The rows are grouped in 4 ways, from coarse to fine. Each group lies inside one group of the grouping before and may be the whole of it. The rows also spread widely along 12 directions, which tell nothing about the answers.
Some rows, each with its group in each grouping after it:
2,23,9,5,-3,-7,-34,-21,-12,11,0,-2,-29,20,12,-7,-10,-7,-24,15,32,-2,15,-3,-9,-6,0,11,-9,0,14,3,33,10 | k_531 dareb k_940 k_323
2,-1,-16,10,-13,11,-21,-18,-5,-10,-17,1,-2,13,12,12,-7,-21,-6,-9,39,13,7,-8,11,-1,-22,30,-7,-9,12,15,12,10 | k_230 fuvu k_267 k_462
4,12,9,-21,26,5,-11,4,-14,3,-16,1,-6,8,11,-19,-1,4,3,10,4,32,18,-18,11,5,12,-3,-16,9,14,-3,5,8 | k_230 gusit k_780 k_753
20,24,17,7,-4,-12,-7,-14,-6,-2,27,-9,-12,2,-1,-14,-7,9,-14,0,-2,2,16,4,1,10,15,-4,-17,-2,2,-14,10,-2 | k_230 fuvu k_267 k_930
-1,14,1,-2,-9,6,-4,-24,-3,5,-12,0,-24,7,16,-5,7,-17,-6,9,21,48,-6,-2,-4,-3,-1,6,-17,-6,19,2,3,-12 | k_230 gusit k_435 k_225
-4,-19,0,6,-25,-17,-9,-29,23,-16,9,-5,-6,13,24,1,14,-29,-22,-7,37,19,19,0,-10,0,0,15,4,-17,15,22,24,-17 | k_531 dizan k_52 k_175
12,31,10,4,8,-5,-6,-24,-11,30,-16,2,-36,3,14,-22,16,-30,-11,29,3,49,-32,35,-27,-14,19,-27,-33,-15,21,-17,0,-3 | k_531 dareb k_8 k_132
8,-22,9,-31,-1,-10,-15,-3,6,-32,11,2,4,26,17,-16,0,15,-16,7,0,4,25,-15,25,2,-3,15,9,10,18,8,21,-8 | k_230 nuvon k_214 k_44
9,23,17,5,-7,0,-3,-8,17,10,8,-9,-12,-10,6,-14,-12,5,-11,28,-7,19,28,21,16,4,24,-19,-12,-19,-10,-20,7,5 | k_531 bak k_573 k_106
17,-14,17,-24,21,-19,-11,16,-4,-7,-12,-14,-15,8,31,-27,20,-8,-23,23,-14,38,-7,0,14,4,18,-32,-25,-6,-9,0,2,19 | k_531 dareb k_526 k_756
-18,-5,-16,-4,-21,28,-31,-14,6,-15,-48,7,1,2,16,18,-21,-19,10,21,36,10,20,1,37,4,-21,23,11,-10,8,2,7,21 | k_230 nuvon k_717 k_193
-12,-9,-8,6,-19,9,-1,-6,39,-14,-32,1,20,-19,18,2,-4,-26,4,0,26,29,35,0,17,3,-6,6,-5,-35,-3,7,-2,1 | k_531 Kadas k_785 k_495
15,45,6,9,-23,17,-11,-43,-12,6,6,-8,-19,-10,-8,-3,-25,3,21,16,-3,2,6,12,2,30,-1,18,-14,5,8,-32,-12,-14 | k_531 dizan k_195 k_251
2,-8,-4,-27,24,11,-19,-19,-24,6,-29,26,21,31,7,-16,-3,-13,15,11,3,20,1,14,-4,-8,11,12,10,18,53,-9,12,-17 | k_531 bak k_969 k_593
17,-1,23,-1,-12,-18,-27,-9,-62,-14,4,-14,-7,13,13,15,0,7,-29,-25,5,-2,-27,-13,10,21,14,-11,-20,11,-6,-10,6,9 | k_230 nuvon k_214 k_439
10,-13,-8,24,-2,1,-9,-13,-1,13,17,-8,-24,24,18,7,9,-35,-26,9,39,30,13,19,8,-13,20,7,-3,-19,4,29,32,22 | k_230 fuvu k_665 k_178
14,-18,-13,5,-29,11,20,-40,24,-22,14,-1,12,-1,8,1,7,-29,16,-4,3,37,6,24,8,15,-1,25,1,-12,23,2,-14,-32 | k_230 fuvu k_665 k_837
-19,10,-4,-25,-21,20,-13,-16,-13,6,-41,28,-17,28,19,10,-5,-2,-21,21,33,58,-15,-3,15,-43,-11,13,-1,-7,31,2,22,-20 | k_230 fuvu k_544 k_260
31,-30,-19,35,12,-6,0,-21,-11,-7,-1,-6,21,8,9,-1,26,-63,4,-19,9,13,-31,48,-8,10,11,-5,-14,-21,20,9,-12,15 | k_230 nuvon k_993 k_144
26,2,2,6,2,17,-2,-15,-22,16,17,-5,-21,19,3,-2,-3,-6,-5,27,-4,39,-8,34,28,-9,25,-4,-10,-7,4,-4,6,10 | k_230 gusit k_780 k_941
-10,20,0,-11,-31,19,-11,-30,11,-9,-24,13,-2,-3,2,5,-23,1,7,24,10,18,10,13,23,-3,-12,14,5,-5,18,-24,2,-17 | k_230 fuvu k_544 k_261
1,-3,-6,8,18,8,-4,1,2,6,-36,-11,13,-20,19,-5,11,-44,22,-3,17,42,17,0,0,27,23,-12,-20,-18,-2,2,-14,22 | k_531 dizan k_166 k_477
-4,-2,2,8,6,-4,-10,5,7,4,-45,7,26,-15,13,-3,3,-33,-8,-4,18,27,7,17,3,-10,16,-27,-18,-33,0,-10,3,17 | k_531 dareb k_8 k_945
8,9,-5,1,-7,8,-16,-27,-18,-8,-17,8,5,12,0,0,-5,-11,2,-4,12,10,-13,8,5,1,-17,16,-10,2,25,-11,0,-8 | k_230 gusit k_578 k_294
-7,6,-10,-8,-9,3,-7,-36,38,-19,-16,5,-3,-3,12,-17,0,-27,18,16,15,13,21,7,-7,14,-18,23,5,-1,35,-4,0,-19 | k_230 fuvu k_544 k_260
5,-27,-8,12,-22,-5,14,-14,17,-18,-8,-6,7,-3,26,7,25,-40,-14,-14,21,52,-10,15,5,-2,7,-6,-14,-35,5,18,-7,-9 | k_230 nuvon k_993 k_144
-6,19,19,19,-3,-5,-20,-6,-30,18,-13,2,5,-4,0,13,-13,-10,-21,-12,28,9,14,8,4,-6,35,-23,-9,-12,0,-16,25,15 | k_230 gusit k_435 k_225
45,-18,-21,22,15,16,-9,-2,-17,-10,-7,10,44,18,-18,-4,-7,-17,3,-6,-15,-8,-26,50,40,-19,-16,5,-12,-20,10,-12,-11,21 | k_230 gusit k_578 k_294
-8,3,12,7,-57,9,11,-29,-12,-11,2,-7,6,-19,12,34,-10,-6,-5,-23,21,46,11,-2,14,19,26,1,-6,-16,-8,-11,-4,-26 | k_230 fuvu k_267 k_930
7,-2,4,0,9,-7,-24,-16,-23,1,-26,3,-5,12,12,-7,7,-25,-10,11,8,11,-26,25,4,-3,5,-15,-9,1,19,-14,7,11 | k_230 gusit k_435 k_225
17,20,3,12,13,8,-32,10,-46,19,-13,-4,-12,20,6,7,-14,0,-25,-3,27,15,-1,-14,14,-12,4,2,-29,-9,-11,7,20,38 | k_531 dareb k_526 k_756
-4,8,10,0,-6,3,0,-16,-12,5,-5,5,9,-2,6,4,-5,-11,1,-8,16,31,21,3,-1,7,33,-6,-3,-3,16,-10,11,-9 | k_230 fuvu k_544 k_261
1,22,27,-24,-10,-20,-15,-1,10,-20,5,-2,0,0,6,-20,-13,35,-23,-2,0,-4,35,-34,9,5,-5,-1,-12,1,0,-16,16,-17 | k_531 dizan k_52 k_175
30,-13,-1,-2,8,-5,-14,-3,-23,-15,-2,-2,5,20,6,-7,4,-8,-15,1,-9,4,-25,17,23,-3,-6,-1,-16,0,6,-6,0,13 | k_230 fuvu k_665 k_837
-23,24,7,-31,11,11,-11,-27,-2,4,-36,32,15,9,-2,-19,-12,-2,21,8,15,24,25,-2,-15,-7,8,11,9,17,61,-23,12,-35 | k_230 gusit k_780 k_941
-18,20,23,0,-11,3,-19,-16,-12,10,-13,0,12,-17,3,7,-28,-3,7,-1,22,4,55,-4,2,25,44,-9,6,1,2,-23,20,4 | k_531 dareb k_8 k_945
14,-2,5,-18,16,-13,-6,-11,-13,-10,-9,7,2,18,11,-22,15,-10,-9,-3,-3,21,-16,2,-8,-2,-1,-2,-16,9,32,-6,2,-13 | k_230 fuvu k_665 k_178
6,37,4,4,29,-3,-29,-2,8,5,-17,8,-3,6,-9,-28,-15,2,-7,12,13,-17,24,-3,0,-11,-16,2,-17,-3,19,-13,17,19 | k_230 gusit k_780 k_753
18,0,17,-14,-13,4,-10,-43,-39,4,17,-7,-16,13,8,-4,-1,-7,14,22,-17,18,-14,30,3,33,37,0,7,25,21,-27,-1,-20 | k_531 dizan k_166 k_477
3,14,6,-1,-16,6,0,-10,14,-12,-11,6,16,-9,-2,-5,-13,7,-4,-4,5,18,19,-1,20,-5,-6,2,-11,-17,6,-16,-1,-13 | k_230 gusit k_435 k_225
5,-47,-4,-55,4,5,-16,-15,-21,-47,-41,23,45,26,13,-10,4,-2,16,1,-20,12,-24,7,35,5,-19,14,19,28,45,-17,-10,-27 | k_230 gusit k_780 k_941

New rows. What belongs after each?
-9,17,15,13,-13,-13,-15,-37,-22,0,-4,3,5,-3,4,5,-3,-23,-2,-22,26,-3,9,7,-29,22,25,-3,-1,5,30,-15,12,-15 | k_230 nuvon k_993 k_144
32,-14,15,-3,-19,-4,-1,-11,-14,-25,45,-32,-19,6,16,1,-4,15,-8,10,-18,11,13,-1,41,40,19,3,-7,5,-24,-1,-4,10 | k_230 nuvon k_993 k_144
7,10,6,19,-21,-2,-2,-25,-11,3,8,14,12,11,-5,7,-6,-10,-20,-13,17,9,-3,30,-1,-21,16,-2,-3,-20,22,-11,16,-16 | k_230 nuvon k_993 k_144
10,-4,4,-4,14,-6,-2,-16,18,1,31,-5,-20,21,16,-24,10,-14,-4,16,14,24,39,4,-7,5,24,12,2,-1,26,20,24,-3 | k_230 nuvon k_214 k_44
4,20,-1,0,-6,9,-13,-15,1,-5,-16,5,-6,3,4,-6,-11,-4,0,12,11,12,5,5,12,0,-10,8,-11,-9,14,-10,1,3 | k_230 nuvon k_993 k_144
6,1,-7,4,-2,-2,-23,-15,-1,-13,-25,-8,0,1,16,-3,2,-25,1,-4,21,5,1,-8,2,18,-18,13,-16,-6,4,3,-2,10 | k_531 dizan k_195 k_251
20,-44,16,-40,-8,-7,-5,-12,-27,-44,1,-17,13,6,25,-6,10,5,11,4,-35,21,-14,-2,42,47,14,-6,4,28,0,-17,-19,-9 | k_230 gusit k_435 k_225
-11,-11,-6,-3,-35,12,-6,-29,32,-17,-2,12,19,8,7,7,-19,-11,-2,3,32,13,49,5,16,-7,-4,32,21,-18,19,9,23,-22 | k_531 dareb k_526 k_756
16,18,16,-12,4,4,-7,-10,-46,7,-1,2,-11,14,6,-5,-3,10,-5,5,-9,30,-18,3,7,4,22,-10,-20,9,14,-19,-2,-4 | k_230 nuvon k_993 k_144
-6,10,9,5,-22,-15,-4,-13,27,-23,-2,-4,4,-11,12,-5,-2,-4,-16,-14,22,6,29,-14,0,8,-6,3,-10,-19,5,0,8,-11 | k_230 nuvon k_993 k_144
-11,26,4,-9,-2,5,-19,-7,-9,1,-21,6,-14,12,11,-2,-8,6,-15,-5,36,29,19,-37,2,-8,-16,17,-19,-1,15,8,19,-2 | k_230 gusit k_578 k_294
13,5,4,21,-21,1,7,-22,16,-3,24,-4,3,-1,-3,2,-5,-9,-12,-4,13,19,21,21,13,-5,12,4,-7,-25,4,-1,9,-10 | k_230 gusit k_780 k_941
-1,30,0,14,-12,15,-5,-11,17,3,-17,-4,-2,-23,0,2,-19,-9,9,13,13,20,28,6,18,10,4,-2,-15,-21,-7,-17,-5,12 | k_230 fuvu k_544 k_261
21,11,-2,17,-13,29,7,0,-28,20,-1,14,27,8,-13,18,-21,4,-6,-8,7,39,5,23,33,-29,27,0,-14,-31,-5,-11,4,-1 | k_531 dizan k_195 k_251
0,-35,5,2,-3,-12,-16,-24,9,-15,14,-7,22,9,16,-2,-1,-31,4,-7,23,-7,52,10,0,28,32,12,24,3,16,11,28,3 | k_531 dareb k_8 k_945
0,19,11,12,-6,-18,-25,-28,-15,-2,-21,-11,-17,-8,18,-6,9,-29,-9,-12,23,2,-14,-5,-28,25,-6,-4,-25,-2,10,-7,0,0 | k_531 Kadas k_785 k_495
-22,2,2,-12,-12,13,-23,-23,-10,16,-33,24,-9,23,17,4,-9,-17,-11,25,35,32,9,17,4,-28,12,7,14,-6,32,1,33,-9 | k_531 Kadas k_785 k_495
33,22,-29,52,-33,25,7,-44,37,-15,27,-11,9,-15,-20,7,-22,-23,21,-9,13,-10,19,28,15,17,-35,46,-13,-32,2,-2,-19,-3 | k_230 fuvu k_544 k_260
26,-12,-11,3,18,-18,1,12,44,-20,-2,-2,0,12,16,-32,24,-20,-29,9,1,21,-4,10,11,-27,-27,-4,-26,-33,5,18,4,11 | k_230 fuvu k_544 k_260
18,34,14,10,9,-3,-7,6,3,5,8,-9,8,-11,-5,-15,-18,18,-8,-9,-1,3,39,-16,6,10,9,-5,-29,-15,-11,-13,3,8 | k_531 bak k_969 k_593
7,-10,-22,3,7,-7,-17,-23,62,-34,-18,10,15,7,7,-31,7,-34,6,11,15,-21,20,19,-2,-3,-47,27,4,-17,39,7,4,-3 | k_230 nuvon k_214 k_44
-13,27,15,13,-35,13,-3,-38,11,18,9,-7,-18,-17,5,10,-21,-12,9,23,24,25,46,19,3,21,41,0,8,-12,2,-18,15,-11 | k_531 dizan k_166 k_477
1,-17,-6,-14,-1,25,-3,-13,-34,-4,-37,19,51,4,1,12,-9,-18,30,-18,6,32,4,9,17,9,23,9,7,2,27,-16,-9,-14 | k_531 dizan k_166 k_477
4,27,26,-23,-38,1,23,0,25,-24,5,8,19,-20,-6,-7,-21,47,-17,-5,-20,32,29,-15,34,-10,1,-8,-19,-20,-9,-33,-9,-41 | k_230 fuvu k_665 k_837
15,-7,17,-30,-19,-9,-2,-28,-21,-30,-1,-9,-5,0,17,-8,8,4,5,5,-27,24,-27,3,12,35,5,-5,-9,22,13,-28,-20,-27 | k_230 fuvu k_544 k_261
13,9,1,-14,-3,4,-8,-10,-2,-9,-5,4,-11,14,9,-13,-2,6,-10,12,1,26,-4,0,14,-8,-12,9,-15,-2,14,-5,4,-6 | k_230 fuvu k_267 k_462
27,14,4,18,-17,5,2,-12,0,-9,21,-14,-5,-6,-1,0,-7,3,-6,-2,-3,13,6,9,20,12,2,2,-23,-20,-10,-7,-10,5 | k_230 nuvon k_717 k_193
28,-9,-25,3,-11,20,-9,-33,5,-25,0,7,16,18,-4,-4,-10,-16,19,6,-2,-1,-9,27,23,4,-33,40,2,-1,28,-5,-11,-9 | k_230 fuvu k_267 k_930
2,-12,6,1,-8,3,-16,-11,-17,-3,-22,-8,7,-6,17,9,-3,-24,4,7,8,16,4,16,19,22,26,-13,-1,-6,-7,-13,1,14 | k_531 dizan k_195 k_251
11,-32,-1,-16,-8,24,2,-1,-18,-12,8,6,35,18,8,10,-17,9,10,-7,4,31,39,-6,45,5,25,24,15,-2,3,11,10,-5 | k_531 Kadas k_785 k_495
19,-3,-3,24,-13,8,-6,-27,-7,5,25,-18,-29,9,13,5,1,-27,-3,21,13,21,4,31,15,16,22,5,-4,-11,-1,7,7,18 | k_230 nuvon k_993 k_144
4,11,13,-6,-4,-10,-16,-17,0,-2,17,-9,-39,19,20,-14,4,0,-21,19,18,19,18,-8,-2,4,8,6,-8,2,13,10,24,1 | k_230 nuvon k_717 k_193
1,7,-1,1,-2,12,-3,-3,4,16,-17,4,-7,5,16,-2,-1,-12,-11,15,18,51,13,8,10,-16,15,-5,-15,-23,5,4,10,2 | k_531 bak k_969 k_593
-11,18,-6,16,-24,1,2,-26,24,-11,-12,13,25,-10,-2,6,-8,-18,-3,-31,38,16,29,-10,-14,-6,-12,21,-8,-23,25,0,8,-26 | k_230 fuvu k_544 k_261
1,-5,0,-3,-22,7,-7,-30,12,-17,-10,0,18,-7,8,1,-11,-15,14,-1,11,11,25,7,7,20,1,16,4,-6,14,-9,-1,-14 | k_531 dareb k_8 k_945
32,18,-18,8,45,-9,-18,-10,23,-8,-35,13,27,3,-8,-49,10,-30,13,5,-19,-20,-23,33,-20,-7,-43,0,-30,-13,39,-21,-21,5 | k_531 bak k_573 k_106
-16,15,22,-19,12,-5,-12,-6,-23,15,-20,11,-6,9,13,-10,0,-1,-11,2,20,38,18,-14,-7,-6,34,-16,-6,8,25,-9,24,-8 | k_230 gusit k_435 k_225
-7,11,3,-15,-10,6,-20,-12,2,-12,-30,-12,-13,-9,24,-2,-8,-3,6,10,14,24,20,-27,12,31,-12,11,-15,2,-3,-3,-6,3 | k_531 bak k_969 k_593
-14,9,12,-17,-18,7,-3,-17,-25,-6,-16,13,15,6,7,10,-10,9,-4,-25,25,38,17,-29,3,0,11,12,-4,6,23,-6,11,-30 | k_230 gusit k_435 k_225
9,40,9,11,5,0,-21,-11,13,-1,-10,0,14,-16,-12,-18,-27,3,7,3,3,-23,37,3,1,14,-4,2,-15,-10,4,-27,2,10 | k_531 dareb k_526 k_756
32,20,-7,7,19,-10,-4,-2,-8,-17,-8,-1,10,7,0,-24,13,-6,-7,-30,-1,9,-23,-18,-13,1,-36,11,-46,-11,18,1,-20,-2 | k_230 nuvon k_993 k_144
13,11,-8,-1,-15,24,-10,-23,13,0,4,-9,-24,5,12,-5,-15,-6,11,36,8,28,23,8,25,10,-7,26,-7,-8,1,2,0,6 | k_531 dareb k_940 k_323
2,-5,-2,11,-20,10,17,-10,18,-1,2,8,23,-7,3,7,-5,-15,-3,-9,16,43,30,19,15,-11,27,-2,-2,-31,7,0,8,-13 | k_230 fuvu k_267 k_462
1,16,-13,6,26,23,-6,6,0,-1,-40,19,52,-11,-13,-7,-19,-14,32,-18,12,6,34,-2,11,4,2,9,-10,-14,23,-13,-10,13 | k_230 nuvon k_993 k_144
-1,-12,0,-12,0,-3,-14,-25,-26,-14,-29,6,12,9,15,-1,11,-26,6,-15,14,24,-18,0,-6,14,0,4,-5,12,32,-7,-2,-14 | k_230 gusit k_435 k_225
-1,28,20,-19,28,-1,-23,-8,-5,12,-9,-2,-29,4,11,-31,-7,0,10,44,-5,8,27,8,1,19,29,-17,-4,17,20,-21,13,18 | k_230 nuvon k_717 k_193
-2,11,-22,21,-2,3,-19,-28,29,-14,-22,8,8,3,4,-7,-1,-39,6,-12,42,-7,18,1,-17,0,-36,33,-7,-19,35,13,7,0 | k_230 nuvon k_214 k_44
40,22,9,28,-13,-8,-6,-11,-4,-13,18,-28,5,-23,-4,-4,-10,5,-5,-16,-18,-11,-1,6,14,36,-6,-7,-38,-18,-28,-23,-25,10 | k_531 bak k_969 k_593
7,-3,-10,2,-7,6,-4,-6,20,-3,-12,16,15,16,4,-6,-1,-10,-17,5,18,26,8,15,14,-36,-11,9,-6,-31,16,6,14,-9 | k_531 dizan k_52 k_175
-5,6,-3,5,8,17,4,-11,-3,16,2,4,7,3,7,1,-6,-21,15,-3,29,45,48,-2,-1,8,41,10,1,-6,19,10,16,2 | k_230 fuvu k_267 k_930
